The groups are shells around one centre, one inside the other: the same stretched ball of 8 dimensions in 10 sizes.
Some rows, each with its group after it:
[  2 -23  22 -19  12 -29  12 -31 -18 -37  37 -31   9  27  -7  20  52   1]
bif
[  3   5  12  -1  17 -32  22  -5 -12 -20  20   1   2   1  -6  20  29  -6]
gulu
[  9 -21  12 -23   2 -35  19 -28 -14 -18  28 -16  12  22  12  26  58   7]
tapi
[-19   7 -11   6  14 -44  -6  11 -16 -20   4  -2  19 -20  13  -9  14  25]
tapi
[ 17   9  29 -16   9 -35  42 -34   2 -16  17  -7 -15   8  -5  29  28 -17]
Meko
[  1   0   0 -11  10 -46  -2   1 -15 -12  14  -6  20  -4  15   7  29  19]
Meko
[ -2  18  -3  13 -14 -34  34 -27  -6 -15   6   3  -3 -18  35   7  22  19]
bif
[-19  -6  12   4   4 -31  10 -28 -18 -39  25 -16  17   6  19  -2  35  25]
daget
[ -5  -4 -10  -6   9 -44  -3   1 -15 -17   9 -14  13 -10   9   3  27  19]
bop
[  5  15  21  -8  -2 -43  40 -43   3 -17  11  -7 -19  -9  15  21  17  -1]
Meko
[ 10  28  -8   9   7 -36  21  10  -5  -5  -5   8   0 -25   6   4   8   3]
Meko
[  2  -2  -8   8   4 -21  20  -6 -16 -25  14 -10   9   2   0   6  38   6]
lamed
[  9   6  30 -15  14 -31  30 -29  -2 -25  16 -12  -2  12  -8  13  28  -9]
gulu
[  3 -12 -19  -3   2 -26  18  -6 -12 -19   3 -17   7   3  -1   5  44   7]
tapi
[ 20   7  26 -22   9 -37  45 -32   5 -10  11  -3 -15   8  -5  31  31 -19]
bif
[  0   6  -7  17  13 -14  26   7 -17 -24  13   6   9   1  -9   9  35  -4]
gulu
[-13 -14  32 -13   9 -33  35 -60  -5 -45  30 -30 -19  15  -6  23  36  -6]
daget
[ -2  22  33 -11  -4 -48  33 -59   9 -28   6 -24 -21 -13  19   3   2   9]
bif
[  5  15  21  -3  14 -33  20 -19  -5 -29  13 -17  -2  -2  -8   4  14  -2]
lamed
[  4  31  16  17  -3 -28  30 -24  -7 -25  15  -2  -3 -15  18   4  10   9]
Pov
[ -7   8 -13  23   3 -14  34  -4 -14 -24   7   8   6  -6   5   3  33   5]
daget
[  6   6  15 -13  15 -35  24 -15  -3 -18   7  -8   0   3  -7  10  25  -5]
gulu
[ -6   9   7  -2  -7 -44   7 -29 -10 -25  13 -19   9 -12  32  -5  19  31]
tapi
[ 12 -10 -12 -13  18 -29  13  14 -12  -9   3  -6  14   8 -17  11  42  -5]
daget
[  2  13  -1   7   8 -27  14   4 -14 -17   8   4  19  -5   9  -2  27  12]
lamed
[  3  17 -17  17  -3 -30  15  11 -17  -7   8  14  18 -17  26   5  27  20]
rin
[ -6 -12  54 -29   4 -40  26 -75  -2 -45  36 -39  -3  27  11  13  38   8]
daget
[  1  11  37  -8  10 -35  37 -51   2 -38  22 -26 -25   2 -10  18  14 -12]
rin
[  2 -12   2 -13   7 -27  23 -24  -5 -28   5 -26   3  12  -9   2  40   1]
daget
[  7  23   1  10   7 -34  25   0  -9 -11   9   8  -2 -17   6  14  15   1]
fula
[  5 -12  22 -15  17 -26  25 -20 -11 -26  26 -10   9  24 -11  21  48  -8]
lamed
[ 10 -16  16 -33   4 -42  23 -43   0 -22  13 -34  -7  15  -1  18  41  -1]
daget
[ 12  13  -4   1  -3 -33  19  -2 -11  -5   7   8  18  -6  25   7  32  16]
rin
[ -6  12  -3   5   3 -32  21 -20  -2 -28  -5 -19  -5 -15   2 -10  13  10]
Pov
[-14   3  -4   6  18 -30   1   8 -16 -28   7  -6  23  -5  -1 -12  24  16]
rin
[ -5  -7  14  -6   7 -32  16 -32 -11 -37  21 -29   1   7   0   6  32   8]
gulu
[  3  -4  13   1  13 -17  30 -18 -13 -33  22 -12   2  16 -15  14  41  -9]
fula
[ -4 -16 -18  -9   3 -40  -4   4 -21 -11  13  -7  30   1  23   5  47  29]
bif
[-11  11 -20  19  10 -33   1  18 -20 -20   6   0  14 -22   8  -4  17  19]
rin
[ -3   9  23 -10   4 -39  21 -38  -2 -30  11 -22  -2  -1  10   0  18  11]
fula
[  7  12  36  -8  11 -30  31 -33  -4 -27  22  -6   3  11   2  13  26  -3]
bop
[  3  -2  27 -16  13 -38  15 -24 -10 -25  25 -13  10  12   3  14  33   4]
fula
[ -3 -12  36 -23  14 -38  13 -40 -10 -36  32 -28   8  22  -1  13  39   5]
lamed
[ -1  15 -21  12  10 -33   4  19 -13 -14  -5  -2  12 -23   2  -8  14  13]
Meko
[ 13 -10  11 -30  17 -45  -9   2 -15 -11  18 -15  32  14   5   7  41  15]
daget
[-23  -7  -5  13  11 -20   6 -14 -18 -48  12 -27  14   1  -5 -18  30  18]
tapi
[ 20  25  14  16   0 -20  47 -21  -7 -20  22   1 -19  -6  -2  29  21 -17]
bif
[  1   3  15  -4  14 -29  29 -15  -8 -21  17   1   3   7  -3  17  33  -5]
fula
[  8   9   2  -1   1 -37  10  -4 -14 -12  15   0  18  -4  21   7  30  18]
Meko
[  2  19  28  14   1 -21  40 -40  -7 -38  26 -12 -13   0   3  14  20  -5]
bop
[  2  -7  18  -4  19 -20  23 -15 -15 -34  27 -14   5  19 -19  15  41 -10]
fula
[ -9 -24  -2 -29   9 -51  -8 -17 -11 -22   9 -32  19   6  10  -2  39  25]
Pov
[  1 -14  -8 -31  20 -52 -21  16 -13  -8   0 -17  36   3   3  -9  34  24]
tapi
[  0  26  -7  26  -5 -25  41 -16  -6 -20   4   5 -16 -24  11  11  13   1]
bop
[ -4 -10  30 -21  13 -43   8 -36 -11 -34  31 -28   6  14   4  14  33   9]
rin
[ -1   2   8 -15   4 -47  14 -22  -4 -15   7 -10   5  -6  17   7  25  14]
fula
[  0  -6  34 -31  21 -43  19 -37   1 -30  14 -27  -4  14 -14  10  26  -6]
Pov
[ 14  10  14  -8   1 -33  24 -24  -5 -19  12 -14   1   1   8   9  26   4]
fula
[ -8  -5  20   7   4 -17  36 -41 -13 -43  30 -15  -3  15   1  14  41   0]
bop
[ 20  11  -8  -7   5 -37  -1  11 -13  -7   3 -13  20  -8   7  -3  24  15]
tapi
[  8   2   8   0   5 -28  24 -15 -14 -21  25  -6   3   5   5  21  37   1]
lamed
[  7  -3 -11  -5   6 -30   6   6 -16 -14   7  -8  23   2   7   0  39  15]
lamed
[-16  -7   9   2  15 -28  -1 -13 -20 -43  22 -25  19   7  -3  -9  31  17]
rin
[  6   4  12   9  11 -18  28  -6 -18 -24  28   5  10  11  -2  21  40  -5]
Meko
[  3 -23  42 -39  14 -36  19 -56  -3 -40  27 -44   3  36 -10  11  47  -1]
rin
[ -4  12 -22  14  12 -29  15  18 -11 -14  -6   5   7 -19  -4  -3  19   6]
bop
[-17  12  -4  24   7 -28  28 -13 -12 -31  13   1 -10 -18   4  10  17   4]
Pov
[ -4  13 -15  17  12 -28  12  12 -15 -22   4  -4   3 -19  -6   1  16   5]
lamed
[ 15  13  28  -9   7 -33  30 -25  -5 -18  21  -4   1   7   5  20  28  -4]
gulu
[ 10  -4 -10 -18   3 -42   3   1 -10  -4   1  -9  23  -1  17   1  37  20]
bop
[ -9  -4  -3   0  14 -36  -6   4 -21 -25  19 -12  23  -2   6   0  30  20]
bop
[ -7   2  23  11   6 -17  28 -38 -14 -48  31 -24  -3  11  -4   7  31   1]
Pov
[  3 -12 -13  -7  27 -29 -16  34 -26 -18  14  -9  38   9 -15  -3  42  11]
bif
[ -1  -2  53 -30  13 -40  27 -62   4 -40  22 -35  -7  21  -5   8  25  -3]
Pov
[ 10  19  26   2  11 -28  45 -25  -2 -20  19   6 -14   0  -4  27  22 -17]
Meko
[  1   1  13 -30  -1 -60  19 -37   6  -7   0 -13  -3  -8  26  11  22  16]
tapi
[-10 -18  33 -26  19 -40  -6 -32 -15 -43  31 -38  20  23  -3  -1  37  16]
bif
[  9  20   8  -1 -11 -43  26 -28  -3  -9   9  -2   0 -15  35  11  19  19]
Pov
[ -6  -1  10  -6  17 -31   9  -8 -12 -28  12 -12  17   6  -5  -3  29   8]
gulu
[  1  18  23  -4   4 -39  35 -35   2 -22  10  -5 -12  -8  10  13  14   0]
gulu

New rows. What belongs after each?
[-18  -1  -2  12  10 -25  15 -18 -14 -42  12 -23   0  -6  -6  -5  23   9]
bop
[ 10   0  13 -12   2 -38  29 -25  -7 -14  21  -4  -3   5  11  28  37   0]
Meko
[ 13   6  13 -13   4 -34  27 -22  -3 -15   8  -9   3   5   6  10  31   2]
fula
[-17 -10  15 -11   1 -38  33 -55   1 -37  10 -28 -17   2   5   8  29   5]
tapi
[ -1  11   8   0   9 -33  20 -19  -4 -28   5 -18  -5  -8  -5   0  15   2]
fula
[-14 -14  -7 -11  14 -37   0  -6 -12 -26   3 -20  18   2   0  -9  34  18]
bop
[-16   2 -19  19  15 -20   7  14 -18 -30   2  -5  18  -9  -6 -14  26  14]
Pov
[ -7  -5  -6  -5  15 -33   6  -8  -8 -33   0 -32   2  -4 -17 -10  22   6]
bif
[ 26  21  44 -19   9 -36  37 -34   2 -14  22  -4  -6  10   2  25  22 -13]
tapi
[ 20  22  17   0   2 -30  34 -16  -4 -11  13   4  -1  -3   8  18  23  -4]
lamed
[ -1   6 -10  10   2 -30  18  -1 -16 -17  13   2   9  -9  13  10  31  12]
fula
[ -1 -10  24 -15  17 -33  29 -36  -5 -35  23 -26 -15  14 -20  24  34 -15]
rin
[ 14  10  30 -20   5 -40  33 -38   2 -17  15 -12  -7   6   6  19  26  -5]
fula
[-10   0  29 -10  22 -35  19 -23  -8 -32  21  -7   5  10  -7  10  27  -1]
daget
[-18   6  23  -6   5 -42  19 -48   0 -40   9 -30  -9  -7   9  -7  11  15]
daget
[ 12   4  17 -18   4 -44  17 -23  -6 -14  18 -13   4   2  12  17  29   7]
gulu
[  9 -12  18 -20  18 -26  21 -17  -9 -26  18 -19   9  24 -18  13  45  -9]
Meko
[  2  22   6  13  11 -28  44 -16  -1 -21   6   3 -25 -16 -13  20  11 -19]
daget
[  9  -6  17 -32  11 -46   0 -24  -4 -24   8 -39  10   8  -2  -4  26  12]
daget
[-17  -7   1   5   9 -21  20 -19 -12 -37   9 -14  12   6   0  -7  36  12]
daget
[ -9 -10  25 -13  14 -34  26 -34  -8 -32  24 -12   0  15  -2  17  38  -1]
lamed
[  3  22  -6  15   4 -34  17   5 -13 -11  10  10   6 -20  15  10  16  10]
lamed
[  1  14  17   0  12 -37  29 -24  -3 -25  15 -11 -17  -9  -7  18  14  -9]
bop
[ -4  23 -22  32   4 -22  14  18 -18 -19   3   8  12 -24   9  -7  15  15]
bop
[-11   6  22   6   4 -29  19 -34 -13 -39  26 -16   6   3  13   2  26  14]
bop
[ -7   7  10  22   6 -12  45 -27 -12 -38  22  -4 -13   2  -8  17  31 -10]
Meko
[ -6   7 -17  16   9 -31   8  16 -21 -15  13   8  15 -14   9   7  27  14]
Meko
[  9   8  47 -19   6 -39  52 -60   6 -24  27  -9 -26  11   1  38  27 -19]
bif
[ -4   0  27 -11  -1 -39  34 -57  -1 -35  21 -28 -18   4   8  17  26   2]
bop
[  0 -12   7 -14  15 -33  -4 -13 -16 -36  18 -39  14  11 -12  -4  34  10]
bif
[ -5 -24 -12  -8  21 -20   2  12 -21 -26  11 -13  31  19 -15  -3  54   8]
tapi
[  2   5 -23  25  14 -16   5  36 -31 -16  19  13  28  -5  -1   7  38   9]
bif
[ -3 -21   0 -21   8 -36  13 -24  -8 -27   9 -31   5  12  -5   5  43   7]
rin
[  5 -19  -3 -10  14 -23   9   5 -21 -19  20  -6  28  21  -4  12  57   6]
Pov
[ -7   3 -21  27   9 -13  21  15 -23 -24  13   9  13  -5  -1   6  38   5]
bop
[ 12  16  25 -11  13 -38  27 -17  -2 -14  13   0   0   0   0  16  20  -6]
Meko
[  6  -7   1 -15   9 -34  15 -12  -8 -18   6 -17   9   7  -3   6  37   5]
fula
[ -9  17   7  21   6 -21  47 -26  -4 -32  10   0 -23 -12  -7  14  16 -11]
rin
[-12 -13  34 -27   1 -47  26 -66   1 -35  21 -30  -7  13  18  13  34  13]
Pov
[ -7 -18   9   0  23 -14  23 -10 -19 -39  28 -13   7  23 -26  16  50 -12]
rin
[-11 -11   4   2   7 -23  24 -22 -14 -32  20 -10   7  10   3   9  44   7]
lamed
[ -3  -3  17 -17   8 -43   9 -33  -5 -31  14 -32   0   2   2   2  23  11]
lamed
[ 17   9  50 -16   9 -29  48 -58   3 -35  30 -26 -27  17 -15  31  26 -25]
bif
[ -6  -9  35 -33  14 -48  22 -53   4 -34  14 -36 -14  11  -8  12  24  -3]
daget
[  0 -16   4  -7  19 -18  14  -4 -16 -32  16 -18  18  21 -19   3  48  -1]
rin
[-16 -17  27 -33  15 -49  10 -43  -1 -33  11 -29   7  14   4  -1  32  14]
tapi
[-12   2   4  -2  23 -34   5  -7  -8 -36   4 -26   1  -6 -21 -10  14   2]
tapi
[-11  -6  43 -24   3 -43  20 -70   0 -47  23 -45  -7  13   9   1  24  13]
daget
[-11  14   8  18  11 -24  35 -18  -8 -31  14   1 -12 -10  -5  11  18  -5]
lamed
[ 11  13  -3  -8   9 -40  10   1  -5 -10  -2  -9   7 -11   1   0  17   7]
lamed
[-10  11 -30  33   8 -18  22  19 -19 -20   4  11   4 -21  -1   4  25   5]
rin
[  7  21 -18  27   1 -25  16  22 -23  -6  15  22  18 -18  22  12  27  15]
tapi
[  0  -7  -3   2  16 -24  21   3 -17 -21  18   1   9   7 -10  18  42  -4]
gulu
[  5   1  40 -28  12 -49  24 -43  -1 -22  25 -17  -8   9   5  25  26  -3]
Pov
[ 20  17  21 -11   8 -34  28 -19  -2 -16  11  -9  -3   1  -2  13  21  -7]
lamed
[  9  17  27  -7  -2 -36  39 -43   2 -22  14 -10 -11  -1  14  15  20   0]
fula
[  6   6  38 -15   4 -37  38 -59   3 -35  23 -29 -23   7  -2  21  21  -9]
bop
[-15  -6  18  11   8 -23  21 -31 -20 -44  38 -15   2   9   4  16  38   7]
tapi
[-11   4  45   6  15 -16  48 -55  -6 -53  36 -16 -19  18 -16  21  29 -18]
daget
[ 19   7  20 -10   4 -34  33 -17  -9  -6  25  11   6   9  14  32  41  -3]
bif
[  9  25  23   4   8 -33  33 -20  -4 -19  17   3  -7  -7   5  18  14  -5]
lamed
[-14  26   2  33  10 -20  21  -3 -16 -36  14   2   3 -18   2  -5   8   8]
daget
[ -4   3  18   9  15 -20  30 -22 -14 -39  28 -13  -7   7 -15  17  30 -10]
gulu
[  6  27  30  -4   0 -41  22 -40   1 -28  11 -22  -7 -11  14  -2   2  10]
tapi
